The same things were measured in two ways. Each way mixes the same 11 hidden numbers, adds some noise and spreads widely along 6 directions of its own, which tell nothing about the thing.
In the rows, 128 means zero.
Some things both ways: the first way, then the second way.
[ 78 109 166 176  64  92 168 133 136  81  97 169 167 130 149 136 114  60
 168  94  93 146]
[ 96 134 122 110 113 135 113 161 136 150 111 137 166 131 140 145 132 139
 153 161 122 101 100 121 145 117 177 156 125]

[116 176 135  98 121  81 135 122 164  84 169  95  96 119 109  59 108 205
  85 170 182 176]
[110 150 137 140 153 135 149  76 138  98  78 119 155 167 153  94  90 130
 143  86 101 146 124 195 116 140 148  85 140]

[125 114 185 128 148 122  73 108  86 122 194  83 104 102  83 176 145  65
 140 162 131 128]
[ 57 179 148 133 144 143 127  96 138 150  90 162 191 126 135 119 127 133
 155 116 151 101  94 197 118 103 151 117 126]

[140 168 145 153 118 105 144 112 143 146 169  68 175 127 128  86 145 126
 139 122 147 152]
[131 116 112 149 155 136 149 124 157 103 131 116 124 160 125  91 101  96
 162 139 115 124 119 120 125 144 142 124 148]

[103 134 124 100 109 106  75 133 136 126  98  91 148 121 184  77 173 124
 137 161 142 204]
[121 144 110 144 111 117 163 119 128 111  85  96 137 145 158  91 141  94
 160 143 150 146 117 106 132 153 190 120 142]

[135 128 155 169 114  82 127 101 132  96 126  87 172 136 176 111 162  67
 166 129 103 118]
[ 87 138 143 135 101  95 185 177 133 136  72  78 165 117 152 109 158 105
 155 178 151 144 143  66 127 136 170 139 126]

[128  94 168  79  88 144  92 102  92  52 125 130  82 111 123 131 168  95
 189 147 104 133]
[115 181 115 145 139 153 121 100 119 103 145 129 144 126 133  95 123 130
 127  60 143 123  70 166 129 114 140 114 146]

[131 167 138 130 175 147 115 100 139 198 150  53 162 131 126 116 174  97
 126 134 150 116]
[157  96 112 172 201 137  98 109 156 147 174 139 106 107  65  73  95 115
 125 106 127 124  68 136 141 127  76 100 131]

[132 128 183 150 184 182 139  49  80 139 159  38 159 106 115 166 140  74
 164 167 141  85]
[133 127 154 154 145  91 127 128 132 149  83 102 190 158 150 133 117 155
 132 103  85 121 129 138 140 105 139 142 164]

[173 181 132  93 178 175 128  76 122 167 132  97 137 123 139 136 181 125
 105 129 148  73]
[156 148 129 112  85 121  88 121 118 145  82 114 202 139 116 143 101 144
 131 114 120 142  93 176 134  87 167 170 132]

[ 42 140 143  79  55  84 115 157 127 117  68 182 104 135 158  65 123 185
 121 120 122 214]
[110 122 124 100 124 136  86 135 142 147 142 160 142 128 117 156 129 132
 184 139 100 122  98 151 133 108 154 133 117]

[132 178 157 172 102 106 195 124 116  67 145 157 145  98 105 128 108 166
 130  97 111 118]
[148 149 134 102  51 136  60 172 151 135 103 131 197 149 115 174 101 124
 165 141 103 146  97 165 116  66 183 162 103]

[132 134 171 135 126 129 169  64 192  85 163  71 109 151 125 103 144 109
 146 108 101  49]
[129 123 108 116 117 143  74 160 143 127 165 152 160 119 111 173 116 122
 121 121 122  84  71 181 134  85 131 188 133]

[121 123 127 124 119  74  96 150 167 100 146  65 137 107 150  89 137  76
 137 188 164 180]
[113 144 144 108 111 122 147 122 111 151  78 118 155 124 132 124 105 176
 149 150 143 136 138 108 130 123 145 161  77]

[132 157 132 185 150  75 165 172 104  68 152  72 162  91 129 133 124 124
 173 139 116 132]
[142  91 109 116 219 136 102  95  89 165 174 156  75 103  81 120 109 153
 133  90  97 128  84 122 153 154  89 105 127]

[162 140 126 167 129 124 141 192  94 122 146 132 169  77 103 164 118 103
 155 116 145 169]
[101 166  83  73 112 177 102 115 106 124 173 202 131 137 134 137 119 175
 187 134 137  89 101 163 141 126 158 183 164]

[ 98 170 117 112  77  80 170 155 149 107  73 169 127 132 160  82 100 138
 119  94 139 169]
[114 161 162 144 123 115 140 149 121 140  86 104 160 141 140 115 116 151
 138 111 124 148 128 106 116 119 137 104 128]

[ 91 147 148 101  82  73 116 132 138  52 137 122  91 109 135  90 123 152
 119 147 130 181]
[ 97 160 143 162 136 149 127 153 150 144 169 153 117 109 124 103 149 122
 162 123 153 128  90 107 116 112 120  96 118]

[149 156 136 211 156  90 182 149 124  71 181  86 173  90  95 151  80 107
 136 134 156 149]
[115 168 139 144 116 148 118 135 146 122 142 154 151 136 138 115 120 151
 143  99 134 123 102 176 114 103 120 123 154]

[103 167 138 115 109 110 167  98 168 115 137 107 141 139 135  91 111 134
  99 121 158 157]
[ 92 174 131 126 110 125 117 137 136 134 134 171 174 167 185 157 151 153
 160 132 134  78 110 168 133  97 159 180 161]

[132 132 193 127  91 159 135  47  99 109 126 142 158 127 151 157 177  73
 150  99  91  97]
[111 167 135 155 129 142 128 126 139 136 112 125 153 124 124  84 125 129
 158 113 142 141  96 123 127 124 152  94 144]

[ 76 148 166  59  81 150 136  76 145  97 122 147  92 151 113  76 167 172
 131 118 118 153]
[103 127 101 133 179 136 134 100 136 104 139 132 123 188 168 124 121  97
 152 113  99  84  86 128 150 142 171 134 129]

[ 92 149 117 121 204 137  65 168  88 152 107 123 102  85 101 133 137 194
 100 179 165 179]
[136  98 129 138 167 141 121  87 130 143  93 113 125 106  90 110  86 115
 137 109  99 162  95 152 122 138 127  96  92]

[118 116 135 152 130 147 141 165  93 154  96 137 177 109 129 174 167  26
 204 102 105 121]
[146 120  95 105 173 144  75 109 102 155 155 146 134 117  80 122  99 156
 123  97 117  96  59 134 165 121 131 154 131]

[135 160 121 205 195  92 174 165 110 124 161 100 173 135  82 163 104 101
 135  97 143 138]
[104 146 132 118 171 149 100 102 125 127 147 169 135 127 112 128 105 132
 112  72 115 114  81 223 119 119 105 102 128]

[116 166 124 113  98  74 134 154 187  91 125 171  92 104 120  83 103 148
  79 150 171 148]
[159  70  74 160 164 195 126 153 185 126 152  99 143 139  97  82  96  63
  95 194  80 116  20 102 162 164 195 146 150]

[ 85 117 167  68  83 108  74  84 129 154  94 139  97 166 150  75 175 103
 139 135 124 150]
[ 96 103 109 128 197 139 123 111 151 157 191 167 125 104 104 104 143 125
 137 142 131  90  67 153 153 130 102 143 134]

[124 151 146  50  90  91 128 100 214  85 180  65  73 131 138  59 142 139
 103 162 158 126]
[120 114 100 150 164 179 126 151 160 118 202 147 117 127 118 108 122 131
 144 140 104  88  66 105 146 128 130 159 161]

Other things, the second way, with their names:
j_404: [129 125  93 135 147 176 128  94 145 133 165 138 139 101 110 100 120 138
 142 134 134 106  59 150 144 121 138 184 139]
j_402: [134 152  98 173 121 128 134 150 125  95 150 113 111 121 140  93 162  81
 161  90 141 135  93 103 128 141 163  98 220]
j_646: [112 154 145 169 108 132 131 141 181 104  93  76 189 139 135  90 115  88
 131 114 130 142  77 142 118  90 169 108  94]
j_426: [144 137 110 172 165 135 166 105 131  92 118  82 119 144 129  56 107  90
 114 101 142 142  88 107 132 158 140 103 143]
j_266: [112 108 144 145 198 148 161 133 128 126 160 136  79 138 124  98 109 145
 151 114  81 139 124  85 125 159  95  87 128]
j_822: [ 74 173 151 134 133 145 140 149 128 123 151 186 117 139 159 144 138 141
 149 117 149 102 126 161 100 118 108 124 125]
j_94: [ 60 201 158 106  93 126 109 133 116 135 103 180 167 103 127 141 122 175
 181  92 169 115 145 201  95  88 114 112 133]
j_122: [ 95 154 127 163 129 122 163 179 162 106 153 102 148 146 153  89 160  99
 163 137 140 112 108  77 130 119 151 134 156]
j_648: [120 141  92 143 110 109 128 131 158  90 143 128 152 118 134  92 149  88
 159 115 161 112 107 174 132 122 146 140 193]
j_624: [156 121 136 142 109 140  82 173 151 129 154 134 145 108  90 130 113 123
 130 104  93 159  91 171 114 100 113 106 162]
j_847: [150 101 105 119 191 147 111 105 114 137 138 116 107 121  91  88  97 130
  83  95  92 149  53 153 153 167 129  81 118]
j_324: [107 120 142 104 181 121 154 116 110 152 177 149  96  72  83  92 104 209
 142 115 155 118 138 114 128 127  26 156  88]
j_310: [112 100 142  92 128 179  77 191 140 147 167 164 121 130  99 217  90 130
 167 147  61 113  92 103 111  82 129 162  49]
j_131: [ 98 142 149 139  80 114 124 234 162 150 123 106 192 128 139 157 156 114
 149 183 137 105 103  62 131  81 172 175 119]
j_924: [123 112 103  93 162 134 116 146 125 135 188 142 119 102  97 100 119 170
  86 130 135 100  80 153 161 137  94 156 124]
j_670: [ 90 159 122 151 103 116 140 164 150 115 132 110 173 125 153 141 173  78
 164 133 164 101  92 109 127  85 165 178 132]
j_435: [129 143 108 130 114 132 144 158 114 105 111 118 111 125 124 107 119  98
 123 137 157 138 111 116 122 157 158 117 130]
j_427: [121 151 152 148  90 132 122 188 163 114 129 105 159 143 134 130 126 110
 167 135 113 151 108 102 107  83 149 125 107]
j_162: [ 96 135 153 140 132  87 171 140 137 132 111 114 142 120 145 126 150 123
 169 138 150 133 156 108 114 113 108 145 118]
j_341: [120 116 123 106 150 123 111 163 140 155 207 157 108 107 107 114 147 165
 138 144 125 118  94 111 149 117  90 143 116]
j_589: [112 128 137 139 147 117 123 133 124 130  93 111 164 132 136 145 125 102
  93 109 119 113  85 167 134 120 146 128 120]
j_190: [100 146 129 131 118 134 173 148 139 111 160 103 132  97 138 117 146 137
 167 131 151 121 114  68 124 104 115 193 101]
j_460: [122 106 122 139 161 175 112 136 176 134 190 180 112 111  86 102 107 127
 155 141 101 129  87 174 117 128  97 109 142]
j_189: [ 86 135 115 100 141 141  97 153 129 145 147 168 175 126 125 160 145 127
 136 122 100  89  83 188 143 112 153 150 175]
j_868: [ 89 162 120  90 123 132 111 140 108 105 136 154 129 109 131 138 126 144
 129  81 135 116 112 202 124 128 130 107 144]
j_519: [102 147 120 116 168 113 131 113  96 130 119 162 114 154 145 116 133 133
 131 105 131 117 122 174 137 169 140  85 175]
j_429: [111 153 132 132  86 118 146 167 109 121  99 105 140  92 131 132 137 128
 163 130 165 136 134  87 114 115 147 149 125]
j_425: [135 173  99 107 141 125 124  74  60 128 123 170 113 170 168 128 113 195
 139  91 150  95 126 153 146 154 144 162 172]
j_433: [ 91 200 163 138 103 139 113 127 122 147 130 150 178 100 124 139 130 169
 181  81 160 125 111 141 102  56 106 152 114]
j_459: [161 107  86 121 184 156 104  91 110 118 145 134  89 153 106  98  95  99
 103  98  91 150  59 168 147 175 153  80 133]
j_549: [102 181 143 147 102  99  95 106 142 140  96 133 218 128 146 127 139 145
 138  81 159 102  92 217 129  67 143 150 154]
j_439: [ 67 160 124  81 106 121 131 150 122 123 134 133 174 130 156 153 151 154
 191 128 130  94 124 115 143  95 165 187 124]
j_635: [118 128 154 166 138 127 136 207 145 139 169 118 127 131 136 140 145 138
 165 132 102 124 113  38 123  97 112 143 135]
j_282: [114 147 125 141 160 132 124  78 136 124  80 139 167 192 164 120 109 100
 126 110  97 120  89 211 133 140 181  99 153]
j_113: [100 155 161 141 141  91 129  81 118 161  52 119 179 126 139 124 120 158
 165  88 137 132 138 155 125 105 131 109 117]
j_406: [124 144 131 111 148 153 103 116  93 137 168 173 117  83  89 145  99 195
 137  68 127 118 115 172 115 104  60 152 135]
j_872: [ 94  97 130 136 167 149 146 175 184 120 177 121 124 129 125 106 130 111
 145 161  86 110  87 100 139 129 130 120 109]
j_900: [ 79 152 122 112 155 118 161 102 123 130  76 120 174 172 168 102 120 137
 130 140 135  90 117 148 151 152 173 139 128]
j_123: [102 171 145 147 129 121 124 127 118 116  89 129 143 122 124 113 109 122
 126  77 154 131 119 175 104 125 124  79 133]
j_403: [141 132 123  71 116 103  73 131 110 131 135 122 154 116  96 133 100 179
 142  80 107 142 111 166 146  98 118 140 109]
j_27: [ 93 163 124  90 141 145 131 144 104 118 181 141 130 152 157 137 131 188
 177  98 105  94 111  81 146 108 137 174 126]
j_53: [133 134 114 118 172 141 118 147  82 130 178 155  73 118  97 127 108 151
 114 105 142 108 100  97 136 150  92 134 126]
j_97: [128 111 112 130  98 119  91 190 181 146 178 137 184 124 129 154 171  98
 148 176 116 104  70 144 148  80 158 192 155]
j_212: [ 89 145 130 116 153 116 150 156 114 110 155 141  96 132 139 118 138 129
 148 111 139 117 131 118 123 144 113 103 131]
j_440: [ 87 139 107 139 154 144 137 158 131 112 187 164  85 108 125 116 146 121
 176 124 149  89 113  98 128 138 117 123 152]
j_47: [106 145  88  73 127 128  96 123 122 121 170 169 138 141 125 134 126 140
 130 133 156  84  85 185 154 117 143 178 111]
j_383: [124 160 133 135 120 114 128 125 117 126  79 127 159 167 145 123  96 146
 155 122 137 116 137 122 125 120 153 143 132]
j_393: [112 125 104 130 195 177 131 116 116 125 172 160  92 123 108  98 104 143
 125 107 105 107  80 137 140 164 117 108 153]
j_185: [141 118  88 118 166 151 102 124 150 132 241 168  99 129 106  91 143 134
 151 129 123 112  58 143 158 126 109 149 151]
j_82: [138 140 144 104  69 130  90 138 126 150  81 119 187 120 130 183 109 140
 111 133 123 146  87 187 116  81 164 178  65]
j_215: [141 102  91  92 157 145  91 120 122 140 153 150 123 138  86 143  92 104
 133 156 134 100  72 134 144 122 139 179  71]
j_582: [105 160 130 119 138 133 157 114  82 121 126 150 101 117 141 124 121 170
 162 100 152 125 144 116 114 143 114 136 142]
j_919: [ 83 146 120 164 149 135 155 164 161 108 125 118 143 142 133  96 136  64
 155 147 153  98  96  94 126 129 162 111 142]
j_893: [152 120 106 109 167 146  98  87 105 130 117 135 140 156 104 131  78 125
 119  96  95 128  80 172 144 132 143 137 116]
j_246: [130 121 141 169 164 146 129 182 126 110 174 131  76 120 117 143 113 117
 120  95 106 121 102  85 110 125  88 109 122]
j_152: [124 131 117 127 162 109 120 124 121 141 167 155  99 140 141 116 145 142
 124 126 143 107  95 135 149 142 114 128 127]
j_995: [ 87 146 125 153 179 107 182 125  99 126 120 135  93 108 121  86 134 123
 152 121 189 110 148  86 122 165 101 107 146]
j_148: [142 105 124 102 129 131  90 133 138 156 116 120 153 122  81 136  92 113
 143 147 110 155  86 138 135 109 143 135  63]
j_906: [136 103 117 123 132 139  91 142 155 124 125 108 169 149 113 157 100  88
 172 125  74 127  81 115 135  85 168 161 101]
j_296: [165  93 106 165 131 121 135 168 172  92 142  81 148 124 103  97 114  79
 122 129 104 136 100 122 130 123 125 150 180]
j_204: [189  49  89 131 170 169  94 116 131 142 126 126  93 150 100 152  70  99
 116 160  57 134  69 115 147 162 164 149 100]
j_232: [121 149 132 118 120 139 155 119 127 119 103  96 157 129 128  98 101 148
 142 129 131 143 109 113 129 123 146 153  92]
j_75: [ 89 137 119 131 172 148 128 142 124 166 160 155 135 120 126 121 145 144
 158 151 136  80  80  80 153 127 142 154 137]
j_28: [128 105 125 120 170 152 113 143 149 123 182 151 111 136  99 125  97 126
 142 122  91 123  98 145 126 122  93 124 116]
j_594: [ 87 161 162  92  80 125  91 187 140 141 147 189 144 128 132 168 131 170
 191 140 127 129 153 166  98  87 114 123 121]
j_497: [126 126 114 101 143 129 123 106 100 131 120 136 120 144 141 154 118 126
 123 115 118 123  96 158 138 137 149 148 104]
j_686: [128 174 114 169 140 152 174 110 104  96 103 139 110 168 155  86 100 116
 130 120 168 119 125 129 110 170 145 120 171]
j_140: [115 150 148 125 140 103 103 111 130 149  82 124 185 135 113  95 110 158
 154  87 111 142 118 174 135 112 139  84 153]
j_473: [147 101 102 159 148 125 122  99 150 125  93  88 151 130 109 102 113  53
 130 125 117 146  71 146 136 136 171 113 130]
j_165: [ 90 150 144  97 134 122 112 158 139 123 161 150 148 129 120 132 123 142
 142 111 126 116 113 168 123  98 103 129 109]
j_116: [151 113  99 123 131 126  89 142 135 139 169 133 147 136 134 126 146 143
 122 124  97 112  68 148 165 121 153 159 177]
j_808: [116 163 135  96 117 170  99 130 114 121 144 174 130 148 137 166 102 157
 125 101 109 127  92 194 110 109 128 142  97]
j_154: [ 83 149 119 150 172 157 145 134 159 107 144 143 149 163 150  89 135  98
 135 112 100 104  78 165 135 146 168  83 188]
j_637: [125 108  95 146 171 178 146 143 135 103 147 117 105 138 116 120 110  62
 118 130 108 118  62 110 134 158 161 128 128]
j_370: [112 166 138 124 133 153 135 118 104 140  94 143 140 147 129 113  95 167
 137 116 127 129 117 137 123 144 151 109 124]
j_223: [103 158 112 129 149 129 133  92 117 115 101 154 150 116 120  93 108 123
  86  95 174 105 101 246 125 152 118 110 173]

Some of these things the first way, each followed by its name:
[109  97 159 146 143 153 137 106 109  86 122  71 116 135 124 133 118 105
 189 107  89 124]	j_246
[143 150 151 159  80  66 162 130 108  50 160 106 176 119 126  90 139 105
 177 147 132 172]	j_185
[134 162  81 115 206 114  91 185 136 130 128 103 106  91  95 117 155 169
 120 175 187 156]	j_190
[152 128 152 164 109 103 148  92 181  92 134  99 110 151 139  74 114 104
 138 106 113  82]	j_223
[152 217 103 189 140  64 214 182 151  81 156 127 175 106 105 113 115 160
 127  90 147 128]	j_893
[128 150 166 147  92  72 157 114 124  42 186  76 140 117 119 107 129 116
 162 138 116 152]	j_427
[148 198  95 160 128  56 179 165 188  86 137 144 165 122 129  94 131 133
 104 119 171 141]	j_232
[127 117 148 114  72  86 125 147 152  60 136 123 102 137 113  58 137 108
 172 147 118 164]	j_47
[190 147 146 168 156 119 153  98 135  74 183  29 162 108 148 133 149 107
 162 129 113  93]	j_582
[161 113 155 110  82 165 132  95 113  45 126  88 112  82 143  97 128 121
 185 159 120 144]	j_425
[134 183 130 190 146  86 194 152 121 128 150 125 175 142  95 119 110 142
 133  78 136 137]	j_28
[106 155 114 120 162  91 122 184 101 120 144  89 118 102  97 107  92 172
 118 164 172 207]	j_266
[117 147 150 156 177 153 115 127  56 137 144 124 142 103  72 161 109 141
 118 147 161 188]	j_282
[ 82 153 173 172 113 130 161  93 105  75 107 161 135  90 118 132 122 167
 139 131 113 111]	j_113
[110 158 132 223 111  43 182 213 146  81 174 111 174  92  90 135  96  88
 168 100 120 163]	j_919
[134 153 167 178 101 174 185  90 107 110 110 163 162 104 113 134 122 126
 159  76 106 101]	j_383
[133 130 155 158 122 149 141 136  70  46 117 104 131  61 138 142 133 170
 191 135  89 129]	j_402
[ 86 130 143 153 131  90 136 125 169 118 144  65 160 117 141 123 136  47
 151 158 156 146]	j_549
[147 117 190 156 165 177 142  80  90  79 169  93 109  96  84 184 124  80
 159 145  98  61]	j_131
[126 143 164 149 106 150 167  83  95 128 111 151 181 143 122 143 163  81
 168  77 104 120]	j_122
[153 106 161 155  86  76 150 117 143  48 159  67 114 119 147 107 124  85
 205 119  93  85]	j_406
[ 86 132 173 148  51  74 165 139 116  92 119 142 156 113 144 105 115  88
 170 129 113 157]	j_140
[ 73 106 183 108  97 162  99  72 104  97  95 187 104 139 101 128 156 107
 148 131 112 141]	j_646
[ 95 136 151  50  80  96 128 125 148 131 101 149  68 163 150  82 131 141
 115 100 113 124]	j_189
[139 151 128 197 202 153 154 116  84 111 114 122 181 125 106 169 143 122
 149 109 122 126]	j_497
[116 109 157  80 123 141  93  78 105 155 102  91 150 179 161  97 181  55
 157 145 121 162]	j_341
[109 114  95 122 150 107  75 195 123 179  75 121 114 125 122  79 128 106
 155 163 169 190]	j_324
[105  84 133 149  88  73  90 180 140  52 112  84 106  82 166  97 125  99
 203 158 101 162]	j_429
[ 82 118 131 163 131 111 108 159 101 135  90 127 167 119 134 144 167  72
 192 107 114 167]	j_670
[129 147 127 117 125 110 122 133 162 134 124  71 100 120 136  46 124 166
 142 152 151 127]	j_296
[100 166 163 122  75  97 179  97 154 114 120 134 133 168 149  68 101 174
 100  75 108 157]	j_594
[ 91 167 108  66 109  82 139 182 171 123 119 144  99 133 132  77 149 164
 115 132 151 162]	j_439
[110 146 139 129 112  92 150 149 172  79 158  73 115 117 129  85 124 156
 139 124 114 140]	j_440
[ 90 149 142 141  78  62 129 136 137 159 111 145 151 152 145  78 110 133
 111  95 146 197]	j_460
[120 150 121 174 105 108 140 168 124 135  74 150 136 113 141  96 122 145
 166  74 101 131]	j_995
[ 93 107 103 100 150  90 108 210 153 105 115  95  87 136 123  86 100 132
 132 154 139 198]	j_868
[111 122 127 108 140 118 134 173 121 115 121  91 137 122 125  98 147 104
 174 168 134 161]	j_403
[144 103 162  99 113 198  89  80  91 109  66 158  88 137 141 105 160 143
 163 101  74 113]	j_435
